The rows are grouped in 3 ways, from coarse to fine. Each group lies inside one group of the grouping before and may be the whole of it. The rows also spread widely along 12 directions, which tell nothing about the answers.
In the rows, 128 means zero.
Some rows, each with its group in each grouping after it:
[ 98 122 145 169 108 105 155 132 103 137 104 149 138 130 131 120 124 143
 138 111  82 101 109 124 155 126 161]	fuzu Kebag nef
[132  88 113 139 127 114 154 120 139 158 189 125 118 103 137 104 113 129
 132 175 134 136 112  91 158 103  88]	rivan Rupu keb
[123 134 101 131 115 128 146  73 145 155 173 138 139 166 153 111 124 105
 142 100 123 114 139  99 160 145 129]	mifug kono mibo
[114  84 155 150 182  95 137 182 147 150 123 119 100 130 122 125 117 143
 150 111  95  86  94 136 112 103  70]	mifug pasen kikod
[ 83  98  91 125 122 181  40  91 107 128 123 154 125 185 129 186 203  52
 150  32 118  83 110 149 118 192 138]	Las zibik Fote
[114  82  81 139 100 162 126 101 118 208 143 133 131 120 158 107 165 118
 115 106 122 116 135  88 163 128 135]	rivan nagiv saduk
[ 31  72 142 126 106 121 142  87 137 143 114 142 110 222 133 128 123 117
 132  74 126 128 156 142  90 126 151]	fuzu Kebag Tav
[128  87 123 111 148 152 155 175  96  76 149 145  68  92 195 126 152  69
 119 134 134  68 122 206  94 115 130]	fuzu Bora lis
[126 126 108 132 139 125 140  89 147  89 140 114 118 152 164 131 123 106
 159  93 118  85 123 138 117 128 178]	fuzu Kebag Furuz
[118  72 156 129 105 108 129 142 127 106 139 129 109 139 104 124 137 112
 119 122 132 134 122 140 124 108 130]	rivan Rupu nid
[ 75  69 123 135 105 142  84 134  71 161 125 154 134 161 109 170 159 104
 136 102 105 137  84 110 151 146 109]	fuzu diz nepo
[125  57  86 123 155 130  49 124 133 152 139 110 107 117 127 141 170 109
 127  80  94 118 108 117 138 129 117]	mifug Bubun baru
[128  88 156 142 133 121 163 173 114 133 126 132 117 126 118 136 128 118
 130 126 145  92  99 131 119  95  81]	rivan nagiv samul
[ 60 123  96 140  64 124 164  74  86 168 128 144 144  94 151  96 125 139
  68 155  95 124 167  87 184 148 179]	Las nitat pilof
[ 94 109 164 137 105 107 145 170 106 144 117 121 123 142 121 118 124 140
 107 114  76 123 129 146 146 135 144]	fuzu diz roku
[ 87  59 116 108 116 134 143  93  94  57 174 156  91 145 169 147 130  66
 140 151 182 124 117 147  80 104 131]	fuzu Bora Lanot
[140 131 115 160 155 143 131 104 117 129  99 132 157 144 129 170 132 111
 172  67 138  41  77  95 114 126 126]	Las zibik gif
[147  71 150 101 124 135 177 168 154 138 214  75  82 169 158 116 119  99
 125 166 132 160 133 152  76 123 134]	mifug kono boseg
[180  53 156 154 156 112 175 170 143 132 185 119  87  67 185  70 125 122
 133 182 131 117 123 150  76  72 139]	Las zibik rufa
[125  71 158 128 100  92  62 114 141  89 171 144 110 160 100 109 166  89
 125  91 102 170 132 156 133 137 149]	mifug pasen Bimo
[ 28 118 126 119 159 138 154 157 136 198 133 117 107 194 131 140 103 138
 142 108  90  87 119 127 135 155  46]	fuzu Bora makud
[113  53 115 122 108 137  82  66 121  80 213 148 110 152 145 146 157  62
 152 144 159 165 119 128  98 137 138]	Las Femop Lize
[ 63  59 107 127 102 108  78  82 114 115 174 151 118 141  89 155 141 105
 133 151 132 165 101  93 155 136  89]	rivan Rupu keb
[105 107 168 138 135 108 115 207 125 147 131 112 108 127 106 106 133 142
 114 112  51 118 117 165 155 141 110]	fuzu Bora Lanot
[ 94 109 108 144  94 129 135 104 109 142 165 159 114 122 183 101 150 110
 130 129  87 130 144 142 156 152 173]	fuzu diz roku
[ 88 103 168 144 110  86 101 138 117 115 137 131 138 157  77 123 117 135
 133 112  86 142 106 123 161 132 113]	fuzu Bora makud
[127 122 137 139 127 103  97  99 128  77 116 114 141 120 106 137 133 124
 126  87 103  90 124 122 141 134 164]	Las Femop Lize
[137 118 125 146 163  95  86 144 168  87 141  97 108 111 103 140 138 136
 162 106  71  89  95 134 148 138 128]	rivan Rupu keb
[116 112 117 129 105 156 125 139  91 103 180 154 102 141 164 152 165  60
 145 138 117 123 106 176 136 165 134]	fuzu Kebag Tav
[108  89 145 159 129  81 140 110 148 114 144 113 120 145 125 121 110 155
 157 130  84 126 109 103 114 117 165]	mifug kono boseg
[108  93 152 155 113 114 110 132 129 131 170 170 108 154 138 104 152 104
 157 111  94 143 121 160 142 138 130]	fuzu Kebag nef
[125  70 131 138  69 118 131  74 102 124 150 127 150 132 123 112 133 109
  99 130 147 156 134  91 119 110 195]	Las zibik gif
[101  83 125 130 135 126  69 117 125 128 134 108 130 149  87 163 144 116
 134  99 107 120 100 102 128 142 115]	Las nitat pilof
[158 119 130 191 119 118 102 143  97 142 147 157 150  92 137 110 151 131
 174 119  62 115  72 112 184 133 149]	fuzu Bora Lanot
[102  89 170 182 105  84 164  71 122  73 164 193 131 143 150 104 113 117
 179 148 138 127 124 132  96 103 159]	Las Femop Lize
[147 132 170 145 126 115 151 145 142 141 153 142 133 136 127  85 127 112
 126 104 117 100 143 149 138 129 115]	Las zibik rufa
[ 94 100 133 115 102 116 122 102 114 111 169 134 125 133 112 127 125  97
  99 142 142 135 135 120 138 140 111]	Las zibik gif
[103 123 105 157 117 126  42  96 135 166 146 141 150 129 103 123 170 120
 137  73  58 119 119 105 191 184 133]	Las zibik gif
[113 183 111 116 116 129  51 139 146 140 160 126 126 152 103 124 178  94
 114  50  33 110 149 172 224 224 116]	mifug Bubun baru

New rows. What belongs after each?
[102 103 128 123  97 109 117 102 109 114 167 128 132 117 116 121 127 107
  96 147 126 138 134 116 151 139 130]	Las zibik Fote
[ 89  89 104  94 141 122  96  89 135  84 150  95 111 136 114 159 124  97
 105 119 151 104 128 114 109 134 118]	Las zibik gif
[100 142 126 119 108 152 132 132 115 140 127 109 130 146 136 134 149 107
  97  94  90  93 147 149 148 175 156]	Las Femop Lize
[121 156 106 159 125 123 145  81 156 136 121 123 151 149 139 124 127 138
 167  76 107  64 125  94 159 138 155]	rivan nagiv saduk
[140 132 144 155 122 113 137 121 136 141 161 143 140 152 142 107 122 122
 165 102  97 119 116 125 156 134 132]	fuzu diz roku
[125 123 158 146 144  80 117 132 161  79 170 113 115 141 119 107 106 134
 167 121  82 117 115 147 139 129 133]	fuzu Bora makud
[163 126 135 167 131 118  98 140 138 111 160  99 135 108 127 132 149 122
 159 120  67 109  92 129 136 158 180]	Las zibik gif
[112  91 122 141 111 124 170 132 112 145 177  93 124 135 156 127 103 133
 145 177 104 142  97 101 123 123 160]	fuzu Bora makud
[ 88  54 128 155 113  94  94  75 123 154 147 141 142 116 109 104 126 147
 121 131 109 157 129  75 147 106 128]	Las Femop Lize
[140 222 107 152 127 148 183 128 115 125 154 101 158 118 161 153 113 122
 155 140  76  56 103 121 180 193 151]	Las Femop Lize
[ 91 124 125 161 124  93 154  99 129 103 153 125 132 134 146 122  98 148
 169 148  87 116 105 105 139 128 164]	fuzu Bora Lanot
[106 116 120 116  93 117 201 131  84  63 180 151  96  79 161 134 118  85
 103 216 164 114 123 150 142 121 116]	rivan Rupu nid
[ 97  83 129 115 121 122 118 136  90 122 128 143 114  89 121 121 143 102
  74 134 136 101 135 133 139 120 101]	Las zibik rufa
[ 87  83 126 142 118  97  80  90 119 100 118 137 134 139 108 124 133 131
 136  85  95 120 117 113 144 120 160]	fuzu Bora lis
[166 140  96 114 152  95 118  92 162 140 163 126 133  87 139  75 113 125
 103  94 123  94 159 102 202 105  81]	mifug Bubun baru
[158 106 107 138 145 134 104 154 109 143 127  98 127  62 136 126 150 122
 101 120  93  78 105 118 152 128 137]	Las zibik Fote
[138 105 131 147 117 133 131 117 114 127 129 137 136 162 133 145 146 100
 149  81 117 101 102 121 123 132 154]	mifug kono mibo
[ 90  65 141 163 122  95 127 107 141 106 130 146 110 136 129 119 137 134
 158 118 118 113 117 122 104 101 147]	rivan nagiv saduk
[ 74  70 124 140 122  92  88  88 130 115 147 129 125 175 100 156 129 123
 157 110 107 150 103 101 119 132 127]	mifug Bubun baru
[ 84 121  95 149 102 140 158 116 122 163 181 149 109 121 166 116 144 116
 141 162  88 123 124 127 167 164 134]	rivan Rupu keb
[125 145 138 138 102 142 153 134 149 180 187  95 142 175 137 110 128 118
 135 129  86 136 136 125 142 179 151]	Las zibik rufa
[ 89  83 129 141 136  93 142  94 157 135 151 133 110 160 141 108 112 135
 146 113 109 121 136 109 114 115 131]	mifug kono mibo
[133 142 111 133 122 100 130  94 140 115 146 109 142 131 128 124 116 125
 129 110 105 106 121 100 169 139 144]	mifug pasen kikod
[ 89  53 154 128  89  95  58 107 114  84 159 150 108 122  96 110 167  93
  96 121 110 167 146 150 124 138 155]	Las zibik rufa
[137 144 116 142 117 129 147 106 134 127 152 100 145 152 149 123 114 123
 156 105  98 101 112 110 150 143 174]	fuzu Bora makud
[ 90  72 133 134 125 117 109 175 123 148 154  97 105 122  96 150 141 132
 120 155  93 140  96 118 142 136  90]	rivan nagiv samul
[ 61 169 124 136 111  77 170  75 163  44 191 104 120 170 120 160  78 131
 177 182 106 125 115 116 141 173 145]	rivan Rupu nid
[ 85 127 106 105 129 117 138 130 107  89 103  83 117 138 122 178 121 118
 105 110 104  78 115 128 127 147 149]	mifug Bubun baru
[117 145 163 140  88 125 172 147 102 109 108 119 141 175 137 142 125 118
 131  91  96 101 123 154 125 146 196]	fuzu diz roku
[ 84 103 115 150  91 111 119  71  91 125 118 169 149 151 121 143 142 106
 132  99 122 119 110  97 156 136 145]	mifug pasen kikod
[134  95  98 117 110 131 119  94  76  53 134 127 131  99 146 155 136  83
 118 129 153  97  99 117 133 109 171]	fuzu Bora lis
[ 85  80 127 153  94 118 177 119 102 102 144 147 100 118 158 131 134 117
 137 170 116 118 114 138 108 119 175]	rivan Rupu keb
[120 117 118 166 166  99 184 131 111  78 141 127 108  83 176 151  93 135
 181 182 116  66  71 122 113  98 128]	fuzu Kebag Tav
[107  93 128 162 164 105 145 133 149 132 149 138 110 117 138 129 117 139
 177 141 122  84  92 111 122 103  75]	rivan nagiv saduk
[119 114 150 130 112 104 112 156 128 110 148  87 123 136 108 121 125 133
 121 120  67 132 116 140 153 146 162]	fuzu Bora makud
[180  84 156 170 107 142 122 127 103  93 173 193 118 108 173 100 182  65
 158 113 130 116 119 178 111 121 168]	Las Femop Lize
[ 96 149 118 189  75 109 146 122  86 136 168 159 141 109 150 130 146 130
 157 172  30 138  92 118 190 193 186]	mifug kono mibo
[ 99  98 159 162  99  86 134 135  62  99 100 188 139  56 108 106 137 125
  88 144 116  96 119 129 163 106 119]	Las zibik rufa
[ 68  94 121 139 113 118 114 114 126 118 125 142 110 137 123 135 152 120
 129 108 105 101 130 134 137 140 131]	rivan nagiv saduk
[ 79 125 122  99 119 145 157 139 111  95 140 105 100 175 143 171 127  88
 122 122 126  99 121 161 111 158 140]	fuzu Kebag nef
[122  83 145 141 101 141 141  82 131 182 135 156 153 188 124 102 131 106
 132  69 161 124 145  94 117 104 126]	Las nitat pilof
[148 126 132 165 123 125 133 140 136 123 141 141 122 110 147 111 157 118
 158 104  95  83 114 144 149 132 148]	rivan nagiv saduk
[113  94 134 135 111 113 125 109 140 135 162 159 108 149 150  91 151  97
 125  97 113 131 150 152 138 133 135]	mifug pasen kikod
[132 150  88 137 106 131  92 102 103 118 134 119 146 107 146 140 155 112
 129  94  71  99 114 115 193 170 183]	fuzu diz roku
[107 117 121 143 162 107 146 154 103 151  91 127 129  92 137 133 109 155
 124 110  97  58  99 106 160 105  88]	fuzu diz roku
[ 51 136 111 103  82 124 110  71  99 106 139 109 151 163  92 166 123 111
  88 123 115 131 140  98 168 181 143]	Las Femop Lize
[ 79  75 181 165 129  89 183 135 128 133 129 129 125 159 113 125  86 155
 151 152 122 122 110 108  78  93 123]	Las nitat pilof
[144  81  96 120 143 136  86 110 156 153 187  81 119 165 133 148 145 100
 155 110 115 144  96  97 125 144 124]	mifug pasen kikod
[120 167  81 128 152 119 120  66 197  63 211  82 114 163 154 158 116 106
 204 132 112  90 113 117 134 176 141]	rivan nagiv saduk
[ 80 107  89 102 156 116 107  80 145 122 155 120 114 147 128 142 110 111
 129 109 143 102 127 100 153 123  74]	fuzu Kebag nef
[ 99 104 132 196 158  99 114  92 136 123 136 189 130 122 145 119 132 130
 198 105 100  74  94 119 121 124 111]	Las zibik Fote
[ 62 121 114 133  92 134 152 123  81 124  70  91 143 149 127 163 124 142
 104  99  77  88 113 113 134 150 218]	fuzu Bora lis
[130 165 131 140 109 131 132 121 113 142 141 147 151 119 120 114 135 108
 113 102 104  90 137 124 190 158 111]	Las nitat pilof
[ 59  70 134  88  79 145  92 126  78  89 170 153  99 175 114 155 161  51
  98 124 144 157 129 170 128 157 112]	fuzu Bora makud
[ 66  72 102  85 144  87  92 105 122  75  89  99  92  92 106 138 128 132
  56 101 115  84 151 120 136 108 128]	mifug kono boseg
[134  81 169 172 132  66 120 133 108 122 118 184 138 106  97 100 124 134
 143 104 115 118 100 117 152  77  87]	mifug Bubun baru
[133 111 121 161 131 106 130 125 121  95 203 140 112 116 153 141 131 104
 181 175  92 129  79 125 138 150 126]	mifug kono mibo
[ 73  67 133 173 138 103 125 132 132  82 121 161  75 114 157 130 158 125
 170 126  75  91 108 173  90 127 177]	rivan Rupu keb
[ 66  59 169 169 100 120 114 135 129 123 120 138  98 165 146 116 170 129
 141  97  53 135 144 180  73 151 230]	Las Femop Lize
[ 58 105 136  89  74 111 121 108 125  80 155 112 107 173  90 145 134  94
  83 127 125 151 155 150 142 160 147]	rivan Rupu keb
[110 122  94 176 101 133 186  80 125 161 160 128 137 135 199 106 118 138
 170 148  84 120 114  99 141 137 215]	fuzu Kebag Furuz
[ 98  88 157 161  98 121 147 119 116 152 147 130 144 196 123 129 115 128
 172 112 105 144  97 110 115 127 157]	fuzu Bora makud
[ 84 127  98 100 165  95 111 124 110  81 156 128 108  98 109 170 110 103
 116 158 135  86  94 113 173 139  23]	mifug pasen kikod
[128  85 127 100 131 143 138 159 114 139 128 102 102 123 144 125 137 102
  86 106 132 102 134 150 127 110 122]	fuzu Kebag Tav
[161  83 106 113 131 131 183 155 110 126 203  81 100  99 176 138 110 102
 123 204 144 138  99 119 107 107 125]	mifug Bubun baru
[116  74 149 139  93 102  82 110 135 103 160 116 125 169 104 119 144 114
 137 103  92 175 123 134 132 134 185]	fuzu Kebag Furuz
[126 157 130 149 143 140 160 129 142 161 160 148 130 168 160 118 121 107
 174  93 111  82 117 141 153 145  93]	fuzu Kebag Tav
[112 143 157 154  89  93 174 115  85 109 141 159 162 128 113 115  91 129
 134 144 124 116 104 104 178 115 118]	fuzu Bora makud
[143  80  90  79 136 141 149 109  94  50 126  89 101 105 156 176 129  75
  90 129 187  74 111 121  88  94 148]	mifug kono boseg
[143 130 177 108 105 108 118 158 154  69 186 130  94 149 132  71 141  85
 108  98  97 136 173 214 144 145 152]	fuzu Bora Lanot
[ 61  91 102 144 128 115  98 113 101 102 121 156  97 108 149 141 156 115
 132 119  83  99 114 147 144 143 152]	fuzu Kebag nef
[114 113 122 136  96  97 122  74 108  68 120 164 136 108 108 122 134 105
 112 106 144 100 129 115 166 109 147]	rivan Rupu keb
[ 92 115 129 121 134 147 167 170 112 146 115  91 108 149 154 142 123 124
 122 111  92  76 114 150 114 140 146]	fuzu Bora makud
[ 83 148 157 124  98 115 169 107 105  94 177 151 142 175 104 150 100  88
 131 152 159 121 120 128 133 157  86]	Las zibik gif
[144 114 158 109  92 152 146 154 117 129 161 122 119 185 143 123 146  80
 122  89 128 131 140 169 123 142 160]	fuzu diz nepo
[152 120 129 158 130 126 141 147 105 140 122 153 129  89 156  97 143 117
 127 103  96  84 113 142 168 113 137]	fuzu Kebag Furuz
[ 96  94 101 126 144  93  95  82 155 132 154 100 126 154 112 138 113 136
 144 106 106 129 119  86 140 127 115]	mifug Bubun baru
[132 100 135 167 116 117 152 115 129 124 143 149 131 130 139 119 137 118
 160 118 131 103 108 117 129 108 134]	rivan nagiv samul
[ 87 117 153 162  62 142 184 139  53 177 118 176 155 130 134 117 142 111
  97 141 115 117 123 123 151 146 146]	Las zibik rufa
[102 117 138 145 107 101 142  92 112  91 120 154 135 136 132 115 119 116
 130 104 121 106 128 130 147 115 158]	fuzu Kebag Furuz
[108  65 100 154 109 131  81  87 101 164 153 153 141 129 134 119 151 115
 150 109 107 143  96  84 162 121 133]	fuzu Bora makud
[152  49 166 116 122 131 170 209 119 143 168 103  74 117 157  98 142 105
  94 155 115 138 130 176  86 102 136]	mifug kono boseg
[ 42 109 170 164 117  76 129 130 120 101  81 168 112 144 113 113 126 148
 130  87  63  95 138 168 137 131 152]	fuzu Kebag Tav
[135  70 127 133  81 150 121 145  67 120 152 141 118 139 144 159 176  69
 125 125 122 145  95 150 113 139 169]	mifug Bubun baru
[132 116 146 163 107  85 107 137 116  99 165 173 115  96 134  93 154 110
 136 127  71 132 126 163 172 140 142]	mifug Bubun baru
[ 98  80 133 150 114 123 125 109 145 113 164 149  86 123 175  89 158 107
 134 125  89 121 161 170 100 140 190]	Las nitat pilof
[ 96 127  82  86 112 137 126  94 131 151 127  82 126 134 152 118 126 124
  72  87 106 103 170 110 170 145 163]	fuzu diz roku
[ 62  89 117 146 115  53 148  82 108  76 150 154 110  73 140 109 100 143
 111 193 111 130 126 103 154 104 132]	mifug pasen kikod
[145 115 129 151 131 148 172 116 145 171 149 133 132 176 173 101 125 110
 164  82 126 100 124 129 119 116 149]	fuzu Kebag Furuz
[ 95  39 126  76 156 135  58 172 113 113 143 112  71 131 117 154 163  82
  89  99 129 124 124 171 112 123  69]	fuzu diz roku
[154 110 141 155 123 111 156 126 143 133 169 139 120 139 160  95 135 110
 154 118 107 121 120 137 125 121 152]	mifug pasen Bimo
[157  90 142 193 135  83 111 161 149 109 152 107 114  65 132 105 146 160
 166 150  48 118  89 127 144 116 175]	rivan nagiv samul
[175 132 137 109 104 148 167 183  93 133 161 109 119  99 153 113 137  87
  85 140 124 111 128 165 164 129 131]	fuzu Kebag Tav
[112 118 120 131 147 139 106 114 130 113 123 145 116 133 141 133 156  90
 133  73 121  62 131 150 120 146 126]	Las zibik rufa
[102 115 103 145 100 116 128 101 119 128 168 141 126 103 137 120 139 119
 133 155 111 122 119 103 174 142 125]	rivan nagiv saduk
[ 85  55 133 138  77  68 120  44 136 147 126 117 154 157  97  90 105 157
  95 107 125 179 150  54 143  87 183]	mifug pasen kikod
[ 92 123 119 135 120 105 125  87 138 145 181 160 127 139 137  97 116 115
 136 128 117 134 141 117 183 135  84]	fuzu Kebag Tav
[ 99  87 120 127 130 115 187 133 113 108 157 125  94  97 183 101 104 125
 118 173 124 104 131 140 112  98 146]	fuzu Bora lis
[133 113 126 125 113 125 164 110 118 113 144 138 121 131 154 117 129 102
 118 114 137  95 132 127 130 119 142]	mifug kono boseg
[ 85  73 177 156 110 120  90 129  85 126 136 223 130 154  95 130 164  82
 140  92 135 126 112 155 136 131  60]	Las Femop Lize
[137 164 119 167 111 134 117 104 157 136 165 154 137 159 139 113 160 105
 183  77  74  98 120 141 179 178 152]	rivan Rupu keb
[109  93 118 145 124 135  81 103 169 156 176 144 117 184 122 124 162 101
 176  83 102 139 119 129 145 159 116]	rivan Rupu nid
[146  77 138 123 139 141 115 147 137 162 160 127 115 151 139  98 141 103
 132  87 129 124 126 136 128 106  99]	fuzu Bora Lanot
[138 151 133 135 119 119 157  96 151 107 163 129 131 171 164 110 115 108
 161  90 117 102 142 140 137 139 163]	fuzu diz roku
[126  77  97 110 127 121 113 112 154 168 140  87 120 103 125  98 136 137
  83 108 129 119 151  88 159  99 118]	rivan nagiv samul
[137 112 117 103 118 153 177 165  85  92 145 137  81  91 189 129 157  65
  83 137 134  73 138 189 118 134 146]	mifug kono mibo
[ 30  79  77 138 132 119  70  53 136 152 130 123 128 195 118 177 144 125
 166  86  91 127  98  76 128 167 134]	mifug pasen kikod
[ 38  46  84 136  96 125 155  98  85 105 106  85 105 115 149 187 130 142
 120 179 118 114  94  84  81 118 208]	rivan nagiv saduk
[ 98 109 106 159 143 126 125 112 134 137 137 119 117 142 160 142 131 132
 175 112  81  98  99 122 127 141 157]	fuzu Kebag Tav
[114  48 161 185 119  58 129 119 132 119 158 162 110 100 137  81 127 148
 153 158  87 158 110 121 121  87 152]	mifug pasen kikod
[142  55 134 132 116 120 127 129 141  85 185 151  74 105 166  93 162  84
 131 144 141 136 139 175 104 103 151]	rivan Rupu nid
[119 113 155 132  99 161 103 159  84 125 116 147 135 188 113 157 171  72
 142  53 109 100  99 168 133 159 140]	fuzu Bora makud
[ 92 112 136 154 122  95  93 116 124 113 137 129 135 161  92 157 133 128
 159 106  73 125  89 107 151 158 129]	mifug kono mibo
[156 115 124 143 134 137 121 124 130 127 142 119 134 171 139 153 146  96
 171  71 116  99  97 131 114 135 149]	mifug Bubun baru
[ 42 113 113 114 132 120 113 121 130  84 132  92  97 179 123 185 128 117
 140 117  86 107 112 146 112 171 155]	fuzu Kebag nef
[114  74 107 121 128 140 142 161  57 133 108 151 107  79 150 152 153  93
  88 132 137  84 101 138 134 105  99]	mifug Bubun baru
[113 125 155 117 135 116 170 152 125 114 165 101 118 132 124 134  97 121
 113 162 127 109 125 137 125 132  93]	Las Femop Lize
[146 161 148 130  84 110 166 137  92  79 151 175 134  86 117 105 132  88
  93 139 139  97 133 152 202 130 105]	rivan Rupu keb
[156 103 132 138 103 125 145  98 148 148 165 115 138 178 145 106 134 106
 145  91 125 139 127 113 121 123 172]	mifug pasen Bimo
[126  96 125 129 145 106 123 116 152 119 157 112 111 149 136 125 128 114
 145 106 114 114 115 124 117 123 127]	mifug pasen Bimo
[ 69 134 103 113 142 109 116 103 134  59 160 107  96 110 142 153 126 106
 122 154 101  84 130 146 124 172 138]	Las zibik rufa
[ 93 146 135 145 104  85 141  96 108  56 122 134 140 123 122 127 104 133
 133 122  95 100 121 125 158 133 176]	fuzu Bora Lanot
